The rows of a group lie close to one hidden flat surface of 8 dimensions, which may be shifted away from zero. Surfaces can cross.
(in the rows, 128 means zero)
Some rows, each with its group after it:
[120  72 143 106 135 108 148  70 152  82  85 192 241  88 184 125] | Q_203
[115 109 127  93 117 142 155 134 134 146 112 108 139 109 132 114] | Q_292
[121 107  99 149 111 153 188 199 168 153 140 196 146 170 112 106] | Q_203
[108 141 119 110 109 137 105 148 104 110  89 134 111 162 135  64] | Q_772
[131 103 130  79 134 136 123  83 150 121 129  99 152 107 191 106] | Q_772
[123 120 142 119 117 134 144 154 122 149 134 153 115 177  62 176] | Q_772
[121 111 119 112 140 146 132 135 126 151  60 127 145  79 120 105] | Q_741
[134 125 152 138 141  87  93  68 106  70 119 176 164 157 125 215] | Q_772
[122  99 156 147 125 109 123  79 131 132 156 150 167 128 145 133] | Q_700
[169  93 147 110 156 139 116 123 168 150 173 149 131 151  88 118] | Q_253
[136 111 115 136 155 154 147 161 148 194  92 163 137 126  94 187] | Q_292
[121 119 131  88 127 125 133 107 128 109  92 121 159 103 160 135] | Q_550
[131 120 130 116 138 138 133 131 137 159 114 128 128 121 124 148] | Q_700
[137 113 171  96 113 119 112 128 135 118 148 163 140 169 100  73] | Q_700
[159 140 129 127 152 130 105 143 143 111  98 158 134 114 120  92] | Q_700
[141 127 117  96 148 129 128 123 143  96  64 147 164 101 164 133] | Q_741
[139 102 136 136 139 116 111  87 142  97 137 143 166 107 154 100] | Q_700
[169 150 142 107 168 130  83 118 146 149 129 144 108 165 143 158] | Q_772
[109 123 122 115 118 119 122 110 111  93  92 135 148 131 157 128] | Q_550
[119 144 102 143 130 143 138 132 123 154 138  76  99 105 146 150] | Q_700
[131 106 102 171 139 132 148 129 143 118 131 126 154  64 120 120] | Q_700
[130 127 127  85 112 140 172 172 147 115 137 103 118 112 105 107] | Q_253
[134 131 107 114 150 140 110 108 132 125 112 120 121 150 170 172] | Q_550
[132 155 157 154 120 117 124 130 120 154 166 106 107 107 124 100] | Q_203
[144 184 150 154 140 120  90 124 111 171 120 100  94  95 154  97] | Q_203
[177 141 147  94 164 122 103 105 139 108 157  75 104  94  91 176] | Q_203
[117 117 118 126 103 135 174 204 117 101  96 145 130 103  20 101] | Q_741
[104 107  89 100 114 167 160 162 136 158 117 103 104 153 134 118] | Q_550
[154 117 137 101 124 132 149 152 165 113 182 130 119 147  96 104] | Q_253
[121 127 132 135 134 131 115 102 135 172 124 134 136 135 192 126] | Q_550
[ 70  78  89 196 100 128 146 103 103 123 136 139 157 137 151 111] | Q_292
[116 140 148 141 114 122 138 124 130 167 143 134 138 120 168  94] | Q_550
[155 160 144  95 121 124 147 155 159 123 160  92 118  90 149  79] | Q_253
[ 95 127 138 145  93 114 154 115 121 144 153 138 145 149 175 125] | Q_741
[115  71 139  92 102 137 131 106 139 117 198 103 121 172 107  66] | Q_550
[140 142 121 168 147 130 135 133 133 170 137 125 121 100 129 167] | Q_700
[136  96 108  99 128 161 141 176 152 130 121 137 113 153  81  69] | Q_292
[134  91 131 106 138 137 102 129 111 117 120 101 107 117  40  95] | Q_253
[114 128 127 119 117 115 119 129 105  72  90 144 143 129 120 109] | Q_292
[132 127 173 139 123 114 128 120 142 160 141 168 161 112 150  79] | Q_550
[124 119 149 108 124 135 127 121 128 164 140 139 121 167 122 148] | Q_772
[132 112 119 184 121 109 106 115 126  77 205 146 117 177  99 102] | Q_292
[103 129 138 159 114 116 126 113 107 145 118 154 144 143 143 143] | Q_550
[121  95 124 100 127 139 129 114 132 123 137 117 126 146 120 123] | Q_253
[130 120 104 111 147 130  92  59 117  98 167  78  98 179 178 207] | Q_550
[129 130 121 128 133 127 134 124 133 119 111 118 143  93 153 119] | Q_772
[ 89 128 129 139  86 115 142 107 103 110 178  96 117 157 155 133] | Q_741
[144 131 157 144 133 105 126  97 138 128 177 123 141 114 126 163] | Q_203
[131 112 118  97 139 124  96 105 123  67  74 147 152 123 144  90] | Q_253
[110 154 142 130 101 133 124 150 107 164 121 119 103 142 134  79] | Q_292
[108 149 125 115  96 127 173 154 138 121 129 123 139 116 171 112] | Q_253
[103  78  95 111 119 137 155  80 129  88 166  59 135 104 145 159] | Q_700
[103 178 115 153  94  90 133 134  90  40 114 120 130 116 156 109] | Q_741
[113  93 162 104 107 113 132  94 118 117 157 153 150 183 102 173] | Q_772
[155 136 113 101 162 130  97 131 132  84  78 150 129 143 115 167] | Q_772
[ 90 117 131  96  79 120 155 118 108  84 175  66 115 124 126  95] | Q_292
[126 157 135 143 135 122 115 120 106 145  95 116 122  95 137 153] | Q_203
[108 143 121 129 110 144 105 122 112 171 160  79  80 166 176  81] | Q_292
[126 118 124 117 121 135 152 145 130 136 147 105 116 121  94 146] | Q_741
[145 140 139 118 127 123 149 142 160 118 138 161 155 133 165 119] | Q_253
[144 120 148 166 149 115 101 114 119 150 156 153 119 147  68 174] | Q_253
[142 113  99 132 147 137 142 135 138  96 135 106 124 108  93 167] | Q_700
[ 68 107 130 146  99 107 107  55  86 103 116 148 166 173 206 136] | Q_741
[127 123 158 147  93 120 148 142 145 152 206 125 125 123 116  39] | Q_203
[125 101 146  89 119 148 169 140 154 180 141  90 135  76 112 105] | Q_203
[101 132 120 143 113 122 119 112 101 122 118 115 121 141 153 121] | Q_292
[157 137 134 125 147 111 105 113 137  79 147 131 128 132 122 139] | Q_741
[123 156 127 151 111 120 145 178 115 122  90 126 126  60  90  66] | Q_741
[179 124 144  85 152 136 102 128 168 112 173 125 110 159 113 107] | Q_772
[143 127 146 116 125 120 118 145 137  99 120 137 138 100 109  43] | Q_203

New rows. What belongs after each?
[123  92 116 173 128 146 137 145 149 179 151 165 138 142 120  76] | Q_292
[128 114  94 175 134 139 106 148 125 134 152 149  94 191 100 107] | Q_292
[125 136 121 120 111 128 143 154 133 110 131 129 120 138 127  97] | Q_550
[127 114 126 122 141 140 121 114 141 166 110 147 147 136 164 132] | Q_550
[146 126 118 158 138 112 165 124 139  83 176 109 139  81  85 203] | Q_772
[100 117 138 157  98 125 144 126 122 160 166 122 130 129 141  80] | Q_292
[139 157 131 143 146 126 130 108 136 177 142 115 122 123 179 200] | Q_550
[132 127 151 148 118 113 119 118 131 136 164 152 134 151 131 105] | Q_550
[140 134 142 149 148 123 111 128 106 153 113 127 111 109  59 180] | Q_253
[127  99  92 117 131 140 162 121 165  98 161 145 152 175 168 167] | Q_203
[126 129 126 123 125 126 141 124 129 120 131 134 133 143 137 165] | Q_253
[113 112 119 138 111 135 158 132 131 145 176  93 115 114 113 122] | Q_700
[108  95 110 161 126 149 160 152 136 191 117 156 142 127 109 136] | Q_292
[101 167 132 150 103 120 145 129 113 150 130 112 122 116 182 132] | Q_550
[104 132 111 160 128 124 111 106 100 131 116 139 119 170 152 180] | Q_550
[114 140 101 141 132 132 122 125 111 116  88 108 127  98 155 126] | Q_700
[107  84 154 125 114 122 118  90 120 145 131 149 165 138 137  94] | Q_550
[131 119 123 114 124 134 146 146 141 114 135 121 131 125 116 113] | Q_203
[122 135 124 117 118 131 134 123 134 130 139 106 119 139 161 126] | Q_550
[116 156 118 153 113 117 139 142 107 114 129 133 116 144 129 161] | Q_550
[110 121 120 106 119 142 139 133 125 141  96 115 132 119 147 109] | Q_772
[ 70 116 117 195  98 109 141  75  84 133 144 104 153 104 172 156] | Q_700
[104  92 108 123 124 130 132 112 114 108 118 141 138 171 110 181] | Q_253
[124 131 104 167 135 132 106 145 121 133 119 177 118 188 131 110] | Q_550
[134  92 115 197 152 128 140  99 147 167 181 152 150 136 129 198] | Q_292
[121 169 168 103 113 113 128 130 109 150 108 114 125 106 140 131] | Q_292
[127 146 121 115 125 138 148 150 143 154 110 124 129 114 164 113] | Q_550
[156 115 135 114 155 140 115 120 160 154 134 155 142 144 142 128] | Q_550
[115 122 126 128 122 149 154 155 141 192 119 145 134 129 144 115] | Q_550
[117 170 114 182 125 112 111 115 102 133 153 116  95 158 168 182] | Q_203
[124 115 111 128 154 150 119 103 140 179  91 125 141 118 185 163] | Q_292
[138 142 129 162 133 112 106 119 122 117 144 160 124 165 134 140] | Q_550
[137 104 111  79 130 144 146 129 149  96 130  88 128 106 130 111] | Q_772
[126 109 115 126 138 146  98  91 140 163 162 108 110 178 196 108] | Q_550
[ 89  99  97 147 113 137 107  97  93 117 140 120 106 204 132 156] | Q_550
[124 162 105 131 119 139 116 150 121 129 141  88  79 147 157  90] | Q_203
[ 98 103 127 141 112 141 138 114 119 177 147 125 125 157 137 135] | Q_550
[135 125 131 144 148 126 112  98 139 146 118 136 149  98 172 124] | Q_700
[120  89  97 109 143 148 131 127 143 120  70 147 160 116 139 116] | Q_292
[128 113 162 124 113 118 152 111 136 154 187 100 136  92 111 115] | Q_203
[121 126 139 137 122 128 132 123 132 160 131 140 138 133 152 121] | Q_550
[154 101 126 143 145 131 132 106 164 126 194 105 133  94 136 111] | Q_700
[146 135 128 148 135 134 128 142 145 161 173 139 104 170 122 147] | Q_550
[124 188 171 130  95  89 154 139 121 100 127 126 155  64 167  85] | Q_550
[ 97 126 137 166 101 115 109 108 109 147 146 144 135 161 175  67] | Q_550
[128 161 144 161 126 116  99 144 106 153 122 168 109 180 112 142] | Q_772
[105 121 101 126 107 149 147 153 119 136 147 108  96 171 123 124] | Q_550
[139 144 108 108 153 151 118 148 138 143  73 127 118 116 140 140] | Q_772
[138 123 130 122 127 128 124 123 135 118 157 132 119 158 121 137] | Q_550
[126 126 135 110 112 134 149 138 142 137 149 117 128 132 134 100] | Q_550
[142 121 134 134 162 135 113  99 135 171 116 125 132 109 135 186] | Q_741
[108 111 130 142 122 129 129 122 112 146  94 144 146 108 116 111] | Q_741
[111 145 111 152 107 126 124 157 118 116 115 157 124 160 145  64] | Q_550
[128 151 104  75 114 135 167 149 145  78 126  82 123 108 171 139] | Q_741
[140 143  96 101 144 154 132 174 129 135  94 114  87 150  90 170] | Q_772
[117 112 138 115 108 130 157 123 148 155 183 121 133 152 154 127] | Q_741
[100 132 154 173  96 117 171 143 125 193 160 164 146 137 137 139] | Q_741
[148 166 124 129 148 128  94 151 113 132 104 140  91 167 102 172] | Q_292
[103 104 130 158 124 122  96 118  84 133  70 136 141  89  90  64] | Q_741
[156 158 113 175 152 123 141 135 149 128 161  91 120  55 144 139] | Q_772
[126 107 124 148 130 120 135 104 133 117 157 118 140 112 123 149] | Q_700
[110 205 120 177  97 108 134 150 104 118 141 120 105 132 186 109] | Q_550
[102 140 122 101 104 152 171 154 108 171 136  35  82  79 104 141] | Q_253
[119 138  89 102 134 149 110 110 130 104 111  93 107 156 202 116] | Q_550
[112 135 123 122  95 106 117 116 103  38 163 101 110 162 131  93] | Q_550
[ 95  95 104  96 112 138 145  97 121 101 119  85 142 111 169 117] | Q_292
[ 96  95 123 162 112 117 104  61 103 122 177 136 130 208 157 173] | Q_253
[119 128 127 120 119 139 153 165 113 146  98 112 116  88  62 128] | Q_253
[124 125 127 114 124 136 139 138 126 130 129 117 120 132 110 143] | Q_292
[116 126 143 166 143 114 101  96 105 159  85 162 157 105 148 130] | Q_741
[141 134 135 128 119  98 132 110 144  64 182 164 145 185 143 164] | Q_741
[ 98 147 143 137  95 127 152 140 123 164 127 121 138 107 178  72] | Q_550
[126 143 110 163 138 129 105 133 121 137  99 171 129 161 150 148] | Q_550
[ 68 116 135 109 103 123 114 105  67 131  31 178 157 180 141 169] | Q_772
[116 136 126 119 121 130 138 121 129 133 120 115 134 117 163 124] | Q_253
[ 94  77 133 128 105 136 167  87 133 165 180  88 146 110 145 142] | Q_700
[137 116 116 145 146 128 129 108 138 120 137 116 138  99 131 151] | Q_700
[112 128 133 130 111 129 154 155 119 140 102 146 139 109 105 114] | Q_253
[129 142 125 130 116 122 142 156 124 103 123 114 124  99 102  98] | Q_741
[117 134 124 133 117 129 138 139 125 144 121 133 129 134 147 128] | Q_550
[ 94 127 109 142  99 151 155 143 119 182 154  96  99 159 151 127] | Q_550
[118  55  93 100 150 157  98 106 132 122  87 166 145 193 118 126] | Q_550
[142 108 143 146 141 135 140 126 141 186 186 130 109 156  77 192] | Q_253
[ 98 116 106 144 120 131 130 117 101 136 105 134 126 158 131 183] | Q_550
[ 98 127 110  91  96 144 165 150 113 117 113  71 113 103 127 107] | Q_253
[138 132 121 129 139 128 114 115 134 119 148 106 117 122 140 127] | Q_700
[107 129 101 157 121 134 115 135 103 130 121 127 102 167 122 131] | Q_292
[139 150  92  86 159 161 123 136 159 150  75 110 121 121 217 128] | Q_550
[ 95 128 106 148 126 114  98  89  86  96  64 154 147 153 169 167] | Q_550
[113 138 158 130  98 111 155 156 112 135 114 147 144 106  88 114] | Q_292
[162 125 146 148 165 115 121 128 153 130 104 197 165 112  95 169] | Q_292
[129 116 131 124 135 120  99 100 122 100 111 134 144 123 138 105] | Q_741
[114 146 126 154 124 132 115 122 107 173 137 118 104 151 152 142] | Q_292
[108  88 111 143 119 136 150 138 134 120 115 150 155 127 108  97] | Q_292
[122 128 129 109 126 138 131 143 125 151 112 119 119 133 118 130] | Q_700
[124  96 120 121 154 147 149 121 143 174  63 157 177  81 135 172] | Q_700
[ 90 107 159 166  89 104 143 115  94 138 144 165 156 143  90 124] | Q_550
[123  76 158 120 125 129 154 102 149 170 156 146 168 120 116 143] | Q_700
[134 123 125  89 134 141 118 128 132 127 108 126 119 148 136 130] | Q_772
[101  96 133  90 107 127 142 105 117 113 116 128 149 149 129 147] | Q_772
[140 112 110 107 132 127 142 137 136  64 110 131 147 100  97 134] | Q_772
[103 154 132 100 102 109  95 117  72  73  99 122 100 197 114 160] | Q_700
[124 139 132 156 125 130 136 132 131 170 155 135 117 149 131 165] | Q_550
[124  81 121 109 129 134 120 103 143 113 136 158 154 173 141 129] | Q_253
[123 128 148 156 124 141 166 151 146 240 157 146 130 128 116 163] | Q_550
[154 118 127  90 156 146 147 156 168 141  74 160 160  86 125 127] | Q_741
[ 98  90 101 144 115 153 157 144 134 176 138 123 126 137 122 107] | Q_292
